The same things were measured in two ways. Each way mixes the same 10 hidden numbers, adds some noise and spreads widely along 5 directions of its own, which tell nothing about the thing.
Some things both ways: the first way, then the second way.
[-12  -8  10  23   0  19  -9   8   6   2  -4   3 -12   0 -23 -21  -9]
[ 11 -11 -14 -16 -13  18  -2   5  -5   6   6  14  17  11  -1  -7 -11  24
  -6 -11]

[ -8  -2   1   7  11  -7  10 -10  23  12  -2  12  -2  -9 -19   3  -7]
[ -5   6 -11  -4  -4  18  -8  -1  -3  21  14  11  11  -6  -4 -21  -6  27
   3  -9]

[-19   2  12  18  10  13  10 -11  18  -4   1   7   8 -13   2   0  -5]
[ 14 -12 -13 -14 -22  10 -17  20   5  -1  13  -9   8  20   0  -4 -10  12
 -24   4]

[  4 -30 -11  -1  18  20  16  -6  -1  -9 -12   8   1  -2   6  20  10]
[-11 -12   2   5  16  23 -10  15 -14   8  14  -4   0 -12  -8  -6 -19 -26
   4   2]

[ -7  -5  -2  10  -8   0  -1   9  -2 -11   6  -6  -5   6 -14  -1   5]
[ 11  -7 -26 -14  14  -1  -7 -22 -10  30   8   3   1  17 -23  10 -26  11
  -1  -9]

[ -8 -13  -5   9  15  10  11  -9   4  11   1  -1  -4   3   4  12  11]
[ -6 -15  -1   9   6  15   3  -1  15  14   7  -3  -5  27   4  -6 -17   3
  12   2]

[  1  20 -16   6 -11 -31  -3  10  -2  16  12   2   4  11  -7  -2   7]
[ -6 -15  24  25   8   9  -1   3  16  -1  -4   1 -15   8   3  10  13 -39
  18   2]

[-4  0 -7 21  8  3 17  2 -4  9 10  7  0  5 -3 11  2]
[ -1  -2  11  -5  -9 -10 -12  20  -1  -5  -1  -9   3 -12  18 -23  -8  23
 -26  16]

[-22 -13  15   9  -5  11 -13 -11  13 -11   3  -6  -9 -19 -19  -5 -14]
[ 14   6 -11 -18   3   6  -7   3  -4 -14  12   0  -8  12 -19  26   1 -31
 -12  -3]

[  1  -3  -7  -3 -11   3  -8  -3 -11  -2  17  -1   2  -4  10   2  13]
[ -8   3   2  17  18   4  16 -20   9   7   2   9  -5  19   1   7  -2 -10
  20  -6]

[ 11 -15  -2   3   6   6   1 -10  -5   7  18   4  -3  -7  -7  -4 -12]
[ -2  11  22  -4  -4 -10  -1  11   3 -23 -11   4   3  -2  21   9  15 -11
 -11   3]

[ -8   2  -2   9  15   0  12   4  10   4   0 -19 -19   4 -17  17  -9]
[-24  14  11  10   7 -11   7 -17  14 -17  10 -14 -16  -9 -15  -9   9 -24
   7   0]

[ -6 -11  -5  12  -2   3   2  15 -21  -3   7  -4  -3   3  -8  14  17]
[ -8  -5  -6   7  39   4  13 -22  -3  18  10   9  -1   3 -16  -6 -25  -3
  23  -6]

[  6  -5   9  18  -9  25  -8   8 -16  -4  22  14  -5 -11 -12 -15  -9]
[ -3   9  -3  -2  26   6  20 -20  -3  -7  10   9   2  10 -27  -4 -10 -17
  17 -15]

[  4 -11  -8 -14   4 -10   3 -10   6  -2   2  -3   6   4  12   4  12]
[-16   4  10  14   1  -7  -2 -15   8  16  -7  12   0 -10  22   0   9  18
   9   0]

[-17 -14  -7  12  -8  25 -18   5  17 -14  -6 -18   9  -6  27  -2  -9]
[ -8   9  -4   9  13 -27   8   6  -8 -22 -13 -20 -32 -17 -16  -2  -7 -20
 -17  11]

[ 12   9  -5  16  -3   0  -1  -4  17  10  19  25  -5  -9 -13  -5 -10]
[-17  11  23   7  11  32  10  -6   6   3  22  12  12  -2  -8 -33  -3  -5
  22  -9]

[-10  -2  -6   7 -18   4 -15   3  10   2   5   0  -6  -1  -5  -3  -4]
[-18  17  -6   2  15  14  15 -17   9  14  14  18  -1  -7  -8 -18  -5  22
  24 -12]

[-11 -20 -10  -3  26 -10  12 -14  30  -2  -2  -8  10 -12 -19  11  -4]
[ -2   3   5 -11 -19   8  -5  25 -15  -7  -3  11  16 -25  15  -2  -7  18
 -22   1]

[ -4 -39  13   3  26  30  22 -16  -4   6  -6   8  -7   4  -5 -10  -4]
[ -8  -1  34  17   4  17  18  19   1 -22  -4  10   1  -9   4  -4   0 -31
   6   2]

[-24   5   8  11 -29  15 -29  -1   1 -10   3   1   6 -15  17 -12  -6]
[ 20  -1 -18  -3   7   2  -8  18  -6 -10   5 -10 -19  18 -14  20  -5 -30
 -17   6]

[ 5  8 -5 -7  0  7 -2 -1  4  1  5  0 10  2 22 -8 -2]
[  5   2  -3  20 -15 -10  -6  15 -10  -3 -17  -5   0  -3   7  -4   9  -2
 -20   1]

[ -4  23   9  17 -23 -12 -18  19   2  -2  14 -18 -18  11 -17 -16 -16]
[  0  11   6  -2   3  21   4  -8  -1  15  25   9  30  23  -8  -7 -18   1
   2 -10]

[-17   4  -3  10 -13   6  -7   5 -17   3   6  -1  -8  -4   2  11   7]
[  9  -8   1   3   4   0 -11  19   8 -16   3 -10 -17  10   7  11  10 -27
 -10  12]

[ -5  -6   4  10  -4   2  -4 -16 -15   9   8  15   4 -13  11   0   0]
[  9   3   5   7   6   0  -7  26  -9 -14  -4  -8 -17   3  10  13   1 -27
 -20  14]

[-12 -22 -19   3  -4  24  -1  10  22 -22  -6 -32 -15  24   9  12  11]
[ -6 -15  11 -13  -4  19  -8   1  16  18  18   1  15  24   9  -4 -22  14
   4   3]

[  9   5  -1   6  -1   2  17  -6 -17  -8  34  23   2  -9 -16   6   8]
[ -2  11   6  -7   7  25  11 -12   4   9  29  16  26  15  -8  -9 -14   7
  10 -11]

Other things, the second way, with their names:
J799: [  8  -5 -12  -6  13  -4  -8   8 -13  -4  -2  -4 -10  -2 -12   3  -8 -15
 -11   1]
J387: [  7  -4  12  -7 -13  -3  -4   8   1 -22   6  -5   6  -2  -7   0   2 -16
 -19   3]
J896: [ 11  -8  13   1   3  16  -7   4  -4   8  -2   9   9  25  12  13  -2 -15
   0  -2]
J590: [ -6 -13  15 -17 -16  10 -17  20  24  -8   5   6 -14 -18  15  11  12   1
  -2  10]
J81: [  9 -20 -19   8  12  18  -5  -5 -10  30  14   2   4  15 -26  -2 -29  -7
   5  -6]
J617: [ -8 -17   8  12 -12   3 -15   3   3  16  -1   2   7 -11  25 -19   1  24
  -4   7]
J444: [  5  -1 -13   7   3 -13  -9  -1  -5 -10  -6  -2 -13  -5  11   3  19  -5
  -9   2]
J190: [  3   3  -6   6  26  18  10  -6 -16  16  21   6  10   4 -32  -4 -33 -17
   5  -6]
J923: [ -7  -3  19   2   3 -19   3 -16  15   2  -7   5   3   0  18 -11   2  22
   2   5]
J880: [  4  -3 -13  -6   0 -13   7  -6   3 -11 -10  -4 -20  13  -5  20  -4  -5
  -8   1]
J664: [ -8  -8   8  17  13 -14   5  -5  17 -11 -17   3 -26  -4   3   9  20 -21
  16   1]
J755: [ -5  -3  10   9  18   4  13 -14   5   2  10  -3   0  12 -30  -5 -20 -25
  12  -4]
J526: [  5 -10 -14  -7 -11 -19 -11   3  -5  -5 -13  -3   0  -8   0 -11   2  21
 -16  -3]
J440: [-27  14   6   4  -6 -14   8   4  -2 -19  -9  -3  -5 -35   9 -12   3   9
  -7   2]
J264: [-15  -8   3  13  -2  32  -1 -10  19  19  20   9   4  15 -10 -12   1  -7
  30 -13]
J12: [-18   2  27  -4 -16  -1 -11  10  32 -13  -1  -2  -6   5  33   5  23  -1
   3   8]
J960: [  6  -6 -21  -6   4 -15 -24  -5 -11  12  -1  -9  -4   7   9  -2  -1  13
 -17   3]
J717: [ 11 -23  -6   2  -8  16 -20   4  -7  21  10   0   8   5  -2 -23  -8  14
  -8   0]
J452: [ -9 -11 -26   5  -6   0  -5   9  12   9  -6   3  -4   7  10  16  -3  12
   6  -4]
J446: [ -2   9 -14  11  28 -19  -5   3 -22  -1  -7 -14 -17 -11 -13  -3 -10 -19
 -13   5]
J328: [ -8   4   9  11  -4  14   0  12  10   3  13  -8  -7  12   2   9 -10 -18
  -4   9]
J981: [-10 -21   3   4  22  16   5  -8   6   5  10   9  -4  -2  -9  -8 -11 -13
  26  -6]
J714: [ 14   0   9 -22  -3  -5 -18  14   3 -10   5  -4  -3  -1   1  -2   5   0
 -22   8]
J774: [ -4   0 -19  -3  -8  -9  -3  -8 -16   7  -1   8   4 -29  -1  -7  -4  28
 -13  -4]
J470: [-18  -1  10  10  -8  24  11  -5  14   6   7  18  16   0  -1 -17   2   8
  24 -17]
J394: [-6 -3 12 -2  3 23 -2 -7 10 15 22 14 15  7  4 -1 -7  1 11 -3]
J180: [-17  15   5  -3   5   5  10   5  15 -10  14   9  -1 -18  -5 -15   0   9
   8  -2]
J285: [  0  -4   0   6   9  11   6 -13   8  15  15  -1  11  34  -6   3 -19  -6
   9  -4]
J346: [ -5 -17   0   5 -14   6  -4  -4  14  -4  -5  10   9   6   3  -8  18   2
  13 -14]
J840: [ 14 -10  10   7   2 -17  -7   8  -5 -20 -13 -11 -12   5   7   4  11 -23
 -20  11]
J474: [-19   5  19   8   6  21  10 -11  18   6  14  -1  -8  19   1  -5  -9 -10
  19   0]
J864: [  2   1 -14  -5  14   4   9 -15   8   2  12  -7 -27  13 -42   5 -16 -20
   8  -4]
J668: [ -3  11  -7   1   2  -4  -1  24 -15  -6  -1  -5   3 -13   1  10 -18  -5
 -23   7]
J138: [ -3 -15   0 -10 -15  22 -18   9  10  11  14  10  13  -1   9 -16   4  18
   5  -6]
J386: [  4  -6  -2   3  14  13  -9 -18   8  34  21   4  14  36   8  -5 -15  13
   9  -1]

Some of these things the first way, each followed by its name:
[  7   8 -29 -10   2  -5   2   3  26  -4  19   2  13  -3  -2   1   5]
J470
[-11   6   0  14   0 -17   2   6 -17   6  11  -3   9  -6  -8  -2 -15]
J668
[ -7 -13 -19   1  11   4  10   1  -3   0  11  -4  -4  -6 -18  24  10]
J799
[-12  -7  -7  -9 -13  10 -28  -5  20 -14  -4 -12   4 -23  20  13  14]
J444
[-10  13   9  25   7  -6  10   7   2  -1  12   1  -2  -5 -28  -4  -8]
J387
[-13  -7  -6  16 -13   1   6  -4  -9  -9   3  28  14  -1   1  -8  -2]
J590
[-22 -13  -1   8  -5  27  -1  -4  19 -21   2  -2   4  -4   6  -4  -3]
J864
[ 9  1 -3 13  2  0  9  1 -7  2 -2 20  7  7 15 -1 13]
J617
[ -4 -10   1   4  -6   9  -4   3 -10   6   0  10   5   2  13 -11   3]
J664
[ -5  -9 -13   5   5  -7   0  -1  17  14   3 -14 -17   9 -11   8 -11]
J12
[ -6   9   8  16 -10 -15  -1   6  -5   2   7   6 -10   3 -20  -6   0]
J394
[  8 -10  -7  -1 -16   6 -18   7   1   1   6  -7 -13  12   1 -16   1]
J896
[-12  -3  -7  -1   1  -1   8  -6  -6   1   2 -11  -8  12   7   7  -1]
J328
[ -6   6  -8   9   7  -5  13   9  18  -8  15 -12   8   5 -10   7   6]
J755
[ -5   3   0  13  -1   3  -1   7  -7   8   6  -6 -10  -1  -8   8  10]
J840
[  8  -1 -16   3  16   3  24  -8   3   2  13  31   5  -8 -12  11  10]
J138
[-18  20  10  22 -22 -10 -17  23   3  -6  -9  -3   6   5   1 -18   1]
J81
